There are 3 ways to turn a row about zero (a turn may also mirror it). The second row of each pair is the first, turned, with some noise. The first 30 pairs use one turn. New pairs use 2 turns, one after the other, and a turn may come again.
In the rows, 128 means zero.
Known pairs, each followed by its turns in order:
[ 99 160 135 125 122 143  95 110 120]
[151 109 143 141 116 122 113 102 163]
kog

[ 77 130 134 153 144 145 117 112 102]
[159 132 173 133  93 138 111 136 126]
noti

[ 90 131 151 120  42 135 144 179 156]
[158 102  93 189 112 151 110 200 137]
kog

[145 147 173 190 101 131 118 141 164]
[ 88 127 119  70 146 164 108  84 132]
domup

[147 139 189 121 168 140 133  44 160]
[153 111  74 137  46 106 165 105  92]
noti

[143 122 147 129 160 143 178 129  74]
[159 112 102 148 104 148 119 156 181]
noti

[ 91 127 121 104 134 112 102 138 158]
[100 151 154 128 128 108 133 152  93]
noti

[172  57 142 118 138 107 133  97 106]
[167 126 152 120 115  92 106 132 200]
domup

[108  56 102 116 161 142  85 115 179]
[117 161 118 161 214 145 128  91 132]
kog

[130 150 121 188 131 143 131 147 152]
[102 106 127 116 156 166  95 110 106]
domup

[153 113 141 155 144 124 134 141 111]
[121 142 111  96 125 122 159 133 127]
kog

[139  75 109 168  90 115 163 121  92]
[143  94 113 108 164 125 106 175 184]
domup

[138 149 123 133 137 142 112 167 175]
[108 129 139 118 146 120 122  86  79]
domup

[144  98 172 203 155 144 151 164 141]
[117 173  78 123 110 136 208 140 144]
kog

[111 103 117 174 124 141 166 137 114]
[118 132 147 129 112 169 103 113 168]
noti

[114 109  75 153 145 143 134 107 154]
[ 96 117 173 111 100 125 147 103 149]
noti

[ 87 185  84 118 119  84  85 139  58]
[181 125 192  86 180 145 140 193 113]
noti

[ 90 140 153 119 129 148 142 125 149]
[120 131 135 165 102 142 121 135 100]
noti

[139  94 121 147 123 148  89  96 117]
[136 112  94 118 160 115 134  82 132]
kog

[115 164 137 158  84 138 140 158 150]
[146  97 117 160  88 158 147 155 135]
kog

[147 139 208 120 111 145 164 189 113]
[149 142 107 137  89  80 164 206 138]
kog

[101 114 164 143 137 114 187  79 176]
[ 94 130  97 129  49 171 134 115 104]
noti

[137 107 113 135 114 148 103 148 145]
[149 136 132 102 154 116 112 124 108]
domup

[148 126 188 114 115 126 161 121 174]
[ 79 125 119  90  92  94 125 101 148]
domup

[156 108 128 119 142 137  91 142 148]
[122 148 121 131 140  76 133 111 133]
noti

[106 148 145 187 129  92 147 136 128]
[ 94 109  93 137 153 173 121 105 154]
domup

[183  90  76 102 163 148 105 132 112]
[ 92 112 144  96 202 100 151 114 100]
kog

[ 82 112 141 100 100 142 117 136 152]
[145 131 118 180 144 130  97 145 149]
kog

[110 164 116 128 124 154 136 176 149]
[108 106 114 123 144 129 145 119  66]
domup

[163 145 117 155 108 140 205  91 108]
[ 83  69 148 119 116 141 117 185 162]
domup

New pairs, each followed by its turns in order:
[171 220 117 142 145 101 131 165 125]
[ 84 181  82 150  87  88 111 107 167]
domup kog

[103 161 124 115 132  35 144 127 125]
[ 79 154 129 158  79 190 144 104 137]
domup kog

[ 98 104  88  77 138 108 165 140 165]
[135 179 149  65 138 166 139 144 147]
domup noti

[117 119 186 208 105 191 147 124  88]
[187 153 156  89 121  58 120 172  69]
domup domup

[ 89  95 122 158 180 112 116 126 118]
[187 109 143 160 102 125 119 159 113]
noti kog

[159 121 158 142 106 100 180 121 129]
[113 158  87 143 133  77 104 120 115]
domup domup

[123 141 135 118 123  71 111  63 141]
[126  71 113 129 160 130 104 185 144]
noti noti

[137  63 103 132 139 176 109  95 140]
[199 102 148  97 159 116 153 135 120]
domup kog

[119 101 175 135  98 184 164  97  83]
[145 141 136  82 170  57 154 148  92]
domup domup

[115 130 148 174 133  77 150 122 129]
[113 130 153 101 124 131 154 170  86]
kog domup

[ 99 173 117 114 124  99 118 127 142]
[149 131 107 152 132 107 106  89 111]
kog noti

[102  71 147 141 117 124 101  75 162]
[121 143 188 160 132 174  91 150 120]
kog domup

[127 160 110 125 137 143 132 126 124]
[115 147 106 127 115 121 147 136 121]
noti kog

[178 135 180 100  86 133 125 129 106]
[123 141  92  76 180 131 124 148 157]
kog noti

[ 96 128 102 164 205 106 131 157 128]
[112 118  86 102 137 144 165  51 136]
domup kog

[173 156 161 114 179  99 127 197 128]
[122  89  88  91  46 152 118 113 130]
domup noti

[148 106  97 143 100 132  88 132 184]
[147 116 130 100  73 135 139 171  93]
noti noti

[100 136 142  91  85 158 129 155 118]
[148 143 104 118 160 172 167 142 124]
kog kog

[130  96 102 145 147 154 174 145 124]
[ 99 158  99 110 134 120  89 116 101]
noti domup

[ 85 161 104  97 100  92 160  95 132]
[130 111 135 176 131 123  66 160 161]
noti noti

[120 133  77 147 130  67 168 133 139]
[134 116  93 170 144 149  75  84 120]
domup domup

[135 112 155 100 153 128 195 146 104]
[ 69 134 115  79 129 143  97 110 138]
domup noti

[110 133  91 104  87  92 158  83 113]
[100 134 108 146 182  84 107 160 158]
noti kog

[125 182 123 131 130 105  87 130 129]
[109 139 141  92  99  90 143 148 117]
noti kog

[138 160 106  95 143 147 117 145 122]
[119  89 116 140 138 122 114  97 150]
noti domup

[150 109 133 171 126 105  87 107  83]
[120 159 187 126 109  88 152 121 136]
noti domup

[ 87 110 103 108 117 127 128 175 159]
[133 173 156 171 120 114 130 103 155]
kog noti

[ 98  50 114 151 127 137 113 137 133]
[145 110 171  90 175 142 155 104 104]
domup kog

[101  96 131 138 104  82  71  93 125]
[147 152 211 134 107 127 104 130 111]
kog domup

[133 130 131 140 120 158 123 112  79]
[ 86 124 126  90 122 118 123 140 113]
kog noti

[134 145 109 120 103 144 126 130  82]
[ 92 138 123 106 128 102  93 138 125]
kog noti

[118 101 104 143 119 163 106 137 165]
[161 158 118 131 102 133 101  98 144]
noti kog

[165 122 158 131 145 171 173  67 110]
[144 117 118  94  98 169  49 117 122]
kog kog

[ 93 116 111 164  30 170  87  96 157]
[202  96 116  94  62  76  79 138 103]
noti noti

[135 124 137 145  55 140 105 126 132]
[129 134 134 100 153  94 115  72 144]
noti kog

[117 108  95 111 131 129 120 154 168]
[136 161 135 134 103 147 104 132 168]
noti kog

[164 116 155 110 133 146  94 125 133]
[108 150 150 107 100 120 160 128 151]
domup domup

